Each cloud of rows lies close to a flat space through zero, with a little noise off it, and is much wider in some directions of that space than in others. After each cloud: how many dimensions does that space have?

[[-16.3 -10.6  23.5  15.6 -15.7  35.9 -29.3  52.7 -63.3 -37.2 -45.7   2.8
   25.6 -37.2 -45.4]
 [-21.0 -44.2 -37.5 -18.6  -5.0 -18.1  -5.1  21.4 -33.8   8.5 -16.3 -12.7
   18.0 -35.8 -19.8]
 [ 25.2 -27.1  12.6  -2.4  10.8 -16.3  22.7   2.7   4.6  22.3  15.8  16.5
  -32.7  14.3  14.9]
 [-18.2  24.5 -17.9  -3.7 -10.8 -63.1   0.8  20.8  45.8  19.4  -0.5  35.5
   -5.2  18.8  -0.5]
 [ -2.7  42.8  36.2  15.3  37.4   4.9   1.2   7.3  21.8 -40.1  18.1   4.2
   -1.8   9.0 -18.3]
 [ 38.8  34.7  17.8  58.9 -57.2  28.1  32.4 -23.8  30.3  37.3  -5.6  15.9
  -48.3  19.1  42.7]
 [ -6.0  48.2  -2.7  27.8 -10.0  30.1  -8.7  14.1 -37.7 -24.9 -13.6  -6.7
   12.4 -17.6 -10.0]
 [  1.3  10.1 -19.5  -2.1  -2.0  -8.2   1.6 -51.7  46.0  10.7  17.5  25.6
  -14.7  54.5   8.0]
 [ 15.1 -21.8  -0.3 -18.3 -36.0  13.2 -20.4  -0.5 -19.2  23.2 -22.6   3.3
   13.3 -15.6  13.3]
 [ -5.8   1.5  18.0 -11.6  26.8  -3.4  -3.1  11.4  -6.0  16.9  19.8  -0.2
   -2.7  16.5 -30.8]
 [ -3.5  21.0 -12.5  -1.4  33.1   8.8   6.5 -28.6  16.7 -13.7  22.4 -13.8
  -16.8 -12.6 -13.3]
 [-23.8 -18.2  -7.0   5.6  10.6 -22.8  26.3  37.1  43.6  -3.7   0.7   2.1
  -43.0  -7.8  -6.3]
 [  5.3   4.0  48.9  11.8   8.4  21.5  11.1  22.1  -9.7  -2.5   7.5  -5.9
   -6.8  32.6  10.7]
 [-64.0 -62.4 -16.8  -1.1 -11.4 -43.4  16.3  42.8  16.2  -4.6 -28.6   2.5
  -39.2 -13.4  -9.5]
 [  0.5  -7.2  42.9 -10.6  -6.1  39.4 -31.7 -11.1 -23.6  -9.5 -16.6  -7.0
   18.7  -2.4 -12.3]
 [ 34.2  13.0  16.9  30.4 -14.9   6.1  34.0  22.9   6.8  28.9   6.3  13.1
  -38.1  12.8  19.6]
 [ -0.6 -45.0  31.1 -31.8  41.2 -76.9  -2.0   5.2 -10.8   3.9   8.2  21.8
  -19.3 -32.1 -20.2]
 [ 10.3   5.2  23.0  -2.5 -12.5  25.0  -8.9  27.2  38.5 -11.5 -11.1  33.4
  -22.2  29.1   1.4]
 [-26.1 -22.4   7.7   2.9  -7.8  -7.3  -2.0   9.0 -49.5  -7.5 -25.5 -13.5
  -14.4 -41.6  -2.1]
 [ 37.6   8.7 -20.3   3.0 -56.8  39.3  15.8  -4.5   5.5  59.9  -4.3   2.6
  -39.7   9.6  40.8]]
 : 12

[[-42.5 -13.6  -0.9  18.1   7.1 -40.7  -3.3  -0.7  -7.4  10.8   3.7  -3.0
    4.8   9.2   4.3]
 [-27.1  -3.7   0.1  -0.6   0.6 -10.3 -11.5  -3.5   1.3   6.5  -1.7   2.8
    1.3   5.7   6.4]
 [  5.8  15.0 -20.6 -15.5  15.8 -14.9   8.0  22.4  35.7  -9.3  -6.6 -19.0
   14.6  -4.2  -9.9]
 [-13.0  13.2   4.5 -43.1 -18.0  61.6 -34.3 -10.5   6.4  -1.2  -5.4  19.4
   -8.9   1.8  26.9]
 [  5.1   3.5 -10.7   5.9  11.9 -28.7  14.8  13.4  11.4  -4.3  -0.2 -14.4
   10.8  -1.4 -15.3]
 [ -6.8 -12.5   6.0  19.5   0.2 -17.1   5.5  -4.9 -15.9   4.4   4.0   0.5
   -0.8   2.6  -3.2]
 [-58.0 -12.8  22.4 -24.8 -30.3  49.4 -52.0 -30.8 -33.8  15.7   2.5  36.2
  -22.6  15.5  43.1]
 [ -9.7   6.2  -6.1 -12.5   2.5  -2.9  -3.8   7.5  14.2  -2.5  -1.9  -4.1
    3.3   0.8   3.7]
 [ 10.6   4.8  11.3 -20.9 -19.5  58.6 -20.1 -14.1 -13.1   0.9  -0.9  24.0
  -16.3  -1.4  17.8]
 [ 24.6   3.0  -7.7  13.0  11.1 -22.2  19.4  13.4  10.4  -6.4   1.7 -13.7
   10.8  -5.2 -16.7]
 [-47.2  -8.7   2.9  -4.3  -6.4  -9.1 -17.9  -7.9  -6.4  10.5  -0.9   7.7
   -0.8  12.0  18.0]
 [  7.3   1.3  -1.7   2.7   2.4  -1.7   4.0   2.7   3.2   1.5   0.9  -1.0
    1.4  -1.1  -3.2]
 [ -8.1   1.0   2.1 -10.0  -6.7  15.2 -11.8  -4.2  -2.3  -0.3   0.5   5.3
   -6.3   2.5   6.7]
 [ -6.7  -5.5  17.6  -8.7 -20.7  44.5 -22.9 -22.7 -25.4   6.0   2.6  22.3
  -16.4   3.3  20.8]
 [-28.1 -10.3  12.9   5.0  -7.7   3.0 -15.8 -15.0 -19.9   8.6   3.9  13.3
   -8.4   7.1  11.9]
 [ -7.8  -0.8   7.4 -10.2  -9.4  21.1 -14.6  -9.5  -9.2   1.4  -0.4  11.4
   -6.8   1.5  12.4]
 [-33.1  -7.9  -2.0   1.7   1.3 -21.1  -6.9   2.3  -1.6   7.1   0.3  -2.6
    2.8   9.6   7.8]
 [-12.9  -6.6   3.0   6.4  -2.2  -5.8  -6.3  -3.8  -6.5   2.7   1.9   1.5
   -3.3   3.5   4.4]
 [  8.8  -0.3   2.7   1.0  -3.0   7.0   0.6  -2.3  -6.3   1.0  -0.5   2.5
   -5.1  -2.3  -2.1]
 [ 16.1   6.5   6.5 -14.8  -8.7  36.7  -5.8  -8.6  -5.7  -1.4   0.6   9.1
   -9.7  -3.0   6.4]]
 : 3

[[ 36.1   4.6 -33.8 -11.6 -34.5  12.7  16.0  11.3  14.8  53.1  13.0  -1.4
   -6.2 -18.4   3.4]
 [ -2.7   3.2 -15.7   7.6 -51.0 -29.5 -12.9  42.7 -21.9 -29.6  38.6   1.3
    9.0   0.8  29.8]
 [ -1.1 -13.6  37.4  26.6  24.2  -9.4  19.6  -7.2 -20.1  17.1 -21.9 -15.7
    0.1 -17.1  33.7]
 [  2.3   5.6   5.3  -0.2  -3.8 -23.6  17.3   8.1   9.8  -0.4 -14.0 -13.4
  -12.0  11.5 -11.3]
 [-24.4   6.0  21.8   0.7   7.1   0.4  27.9 -45.4 -16.6  22.6 -21.3 -27.3
  -22.5  -6.4  -5.0]
 [-21.8 -18.6  34.3  -3.9  19.6  30.9 -44.6   2.3   6.5 -14.8  26.9  -6.8
   -0.9  -4.8  -2.4]
 [ 43.2 -22.9  21.1  -3.9  19.4  49.9 -52.7  53.5  39.0  10.4  29.3  -4.4
    4.2   0.0  25.5]
 [ 23.0 -34.4  13.6 -19.2  15.8   7.9 -19.1  55.8  20.3   0.8 -13.0  17.7
    7.5  30.7 -32.4]
 [ 15.7 -39.5 -30.5  12.0  -7.9 -27.8   1.4  38.7 -27.0 -43.9  11.5  23.3
   28.9  13.3   4.6]
 [-23.8 -45.8  52.1  20.7  83.1  29.2 -10.0  -0.2 -36.2  29.9  10.8   9.7
   -8.7   1.1 -30.0]
 [-18.0  31.6   5.7  15.8  29.7 -10.6 -22.5   3.1  -2.3 -45.3   1.3  19.6
    0.5  26.2   6.8]
 [-29.6  -4.0  15.9 -20.3 -28.8   3.0 -10.5 -52.9  19.6  -6.9 -24.4 -15.0
   22.3 -50.1  11.0]
 [-34.5  29.9 -23.4  -0.4 -41.5 -32.3  14.0 -30.8 -11.8  -6.8   3.6   7.1
    6.3 -26.5  -1.3]
 [ 30.6 -26.2 -18.6  -0.2  37.7  32.3 -28.2  27.9  20.1 -24.3  36.8  13.2
    4.3  25.6 -15.7]
 [-15.8  24.3   5.1   6.3   6.6 -34.4   5.4 -15.9  16.3 -48.0 -29.5  -2.1
    7.7   9.5   4.1]
 [ -3.5 -14.7  -6.4  19.9  36.1 -12.9 -12.5  29.1  12.5  -4.9  45.4  14.5
    7.3 -15.4 -20.5]
 [-22.9 -16.6  21.6 -15.0  36.8 -35.5  25.1 -18.7  23.3 -40.1 -75.5  -2.4
    4.3  36.9 -65.0]
 [ -7.1 -25.5  33.0  28.6  64.5  19.7 -32.2   4.7   2.9 -13.4  30.5   2.1
   13.1 -21.4  18.1]
 [-18.5   4.6 -10.6   5.7  15.5 -35.1  35.9 -25.5   5.7  24.1 -14.2  12.9
    2.3 -26.6 -42.0]
 [  5.1   0.5 -16.5 -11.6  12.5  13.5 -14.5   7.7   0.8  11.8  -2.1  37.6
   14.6   2.5 -29.9]]
 : 10

[[ 74.8  13.3  15.5  32.5  26.5 -18.3  40.6 -18.3 -30.0  21.2  30.8 -29.0
   17.8 -35.7  10.4]
 [-58.6   8.9  27.6  22.4  18.0   0.5  -6.5  17.1   4.4 -28.8  42.4 -14.1
  -50.4  11.7  24.4]
 [ 39.9  17.3 -51.2  -4.1  47.7 -31.6  40.3 -28.1  45.2  26.9  -5.4  23.9
   49.5  -5.6  -2.9]
 [ 12.0 -44.3   4.0  11.0  -0.9 -34.2  -7.7 -19.9   7.0  -6.3 -23.9  28.0
  -34.9  28.0  -8.5]
 [ -1.3 -18.1  17.2   9.7   7.9  46.8  22.2  10.8 -35.1  24.2  -9.3 -19.8
  -30.0  -5.4  -4.9]
 [-26.8  30.8  -5.8  26.7 -30.7  17.9 -16.4 -12.8  -7.4 -41.7 -37.6  37.3
   -3.6  17.4  -6.8]
 [ 33.6  21.8  14.9  -5.2  22.8  22.0 -25.2  -2.9  36.3  34.0 -27.7  11.3
   -5.6 -43.3 -10.6]
 [-13.9 -24.1 -33.3  28.4 -18.4 -19.7 -24.5  -4.4  56.1  -2.7   3.5  23.6
   35.6  -8.6 -17.5]
 [-21.2  73.2   1.2  19.4  52.4   9.2  23.1  -6.3  13.6 -23.0  -0.2   2.2
    0.9   2.0  33.9]
 [-18.0  42.5  28.3  14.9  41.2   3.3  -3.0  -1.4  20.8  14.8  -5.8  -7.6
   40.7  -1.8 -24.1]
 [ 29.3 -15.0  23.7 -16.0  -4.1 -18.9  -9.0 -18.2 -11.7  22.1  44.8 -13.9
    2.7  27.0  36.6]
 [-43.8 -10.7 -26.2  28.3  32.3 -24.6  -9.6 -39.8  49.3  22.4  10.9   0.6
   14.0  -1.4  -8.4]
 [-19.5   6.6  29.3  -2.4  23.1 -13.0   6.9   4.9  -5.8   3.9 -11.3   8.5
    5.7 -24.4 -19.5]
 [-33.6  15.7 -12.7  -1.0  -7.6 -10.3  11.2 -57.3 -60.9 -18.5 -11.8   8.8
  -33.0 -20.7  -2.6]
 [ -3.0  45.0 -10.4  -7.8  21.5 -13.9  -4.8 -45.8   3.3   1.6  -5.2  -3.2
   13.1  34.3 -24.6]
 [ 18.8 -16.3  15.2 -16.4 -19.0  28.5   1.8  20.6 -11.8  28.9  35.2 -22.1
   22.0  23.2  26.6]
 [ 19.7 -19.9   6.7  21.1 -47.3 -33.4 -42.0   9.7 -15.7 -62.7 -26.8 -18.8
  -26.9  29.8 -15.7]
 [-27.2   2.3  16.5  10.5 -17.4  14.4 -16.1 -18.4 -34.1  -2.9 -50.1   5.0
    8.5 -21.4  14.7]
 [  6.7  48.8   7.2  42.8  14.4 -27.4 -39.2 -36.4  18.0 -20.1 -17.2 -16.6
   17.8 -24.2  -2.6]
 [-55.5 -15.5   7.5  -6.9   6.9  36.0 -26.5  19.7   0.7  11.5 -26.6 -49.6
   -7.4   7.3  -0.6]]
 : 13

[[  9.2   3.8  -2.0   1.2  -6.0   0.3  -4.3  -8.3   0.1  -1.9   7.9  -8.7
    5.6  -4.0   1.8]
 [-14.7 -23.1  15.7   3.4  24.8 -22.0 -51.3  -9.6  -5.5   4.9  18.7 -11.6
   17.3  -4.4   4.2]
 [ -2.5  -9.2 -15.1  -6.6   5.9  -2.9 -40.4   7.4 -21.4 -16.2   6.2  -8.3
  -12.0 -19.8  -4.0]
 [  8.2  16.1  16.5  20.4   2.0 -16.6   4.0  -3.1  19.6 -21.4   9.1   4.2
  -25.2 -17.6  -3.1]
 [  4.9   6.6 -19.2  20.4 -10.1   3.2  -2.2  -7.3  -1.9 -35.8   3.3 -28.8
  -37.7 -32.9   5.4]
 [ 15.3  35.3  -5.3  16.0 -35.7  19.5  63.5 -20.5  38.4  -9.7   6.1  -4.0
  -11.1  -2.9  -2.4]
 [ 26.5  -3.6 -14.1  11.7   7.3 -14.2 -36.0  13.2 -41.6 -33.0 -11.7 -29.4
  -37.0 -32.8  12.8]
 [-13.6 -26.8  -0.4 -16.7  19.6  -3.4 -33.7   6.8 -25.4  19.8  -4.9  -1.0
   25.5  15.0   3.7]
 [  7.4  13.4 -24.9  -3.5  -7.3  10.0  11.3  28.6 -14.6 -31.6 -19.5  12.7
  -50.2 -22.9 -10.8]
 [ 15.5  15.7 -13.2   6.2 -17.7   7.6  10.8  -2.9  -0.8 -17.8  -0.4  -8.6
  -19.9 -15.2   0.0]
 [  1.2  20.6 -12.1   0.3 -16.2  14.8  37.7   9.9  14.9 -13.3  -8.3  17.1
  -26.3  -4.2 -11.0]
 [ 15.8  10.6 -10.1   0.5  -1.3  -4.8  -9.6  16.8 -13.6 -25.7  -6.2   4.4
  -32.3 -22.0  -5.3]
 [ -8.0  -7.2 -13.1 -12.4   4.2   5.6 -11.8  14.3 -14.6  -2.3  -7.1   6.6
   -4.9  -2.8  -6.0]
 [  3.7  12.5  -3.5   6.0  -3.8  -3.5  -4.8   0.7   8.8 -24.3  11.0   4.0
  -26.0 -21.8  -8.4]
 [ 13.5  17.5 -37.9   9.2 -32.8  21.6   2.8 -19.9   0.3 -31.5  15.5 -33.3
  -21.7 -34.4   1.6]
 [-41.7 -41.7   6.5 -42.7  25.4   2.9 -44.8   4.1 -11.9  54.1   8.8  27.0
   70.1  41.0  -9.6]
 [  8.5   5.3  23.7   4.2   4.1 -15.3  -6.8 -12.9  17.1  11.1  17.8   5.8
   19.6   6.6   0.4]
 [ -9.7   1.4  10.3  -4.6   2.3   1.2  21.4   6.7  14.5  12.7  -6.3  22.3
    5.5  16.3  -5.6]
 [  3.9   6.2 -14.7  -1.3  -4.2   7.4  11.8  15.4 -10.1 -13.2 -16.4   3.7
  -25.0  -7.4  -3.4]
 [  4.1   4.0   3.4 -20.5   2.5   2.2  11.8  22.4  -6.3  15.0 -16.3  34.1
    7.0  19.6 -10.5]]
 : 6
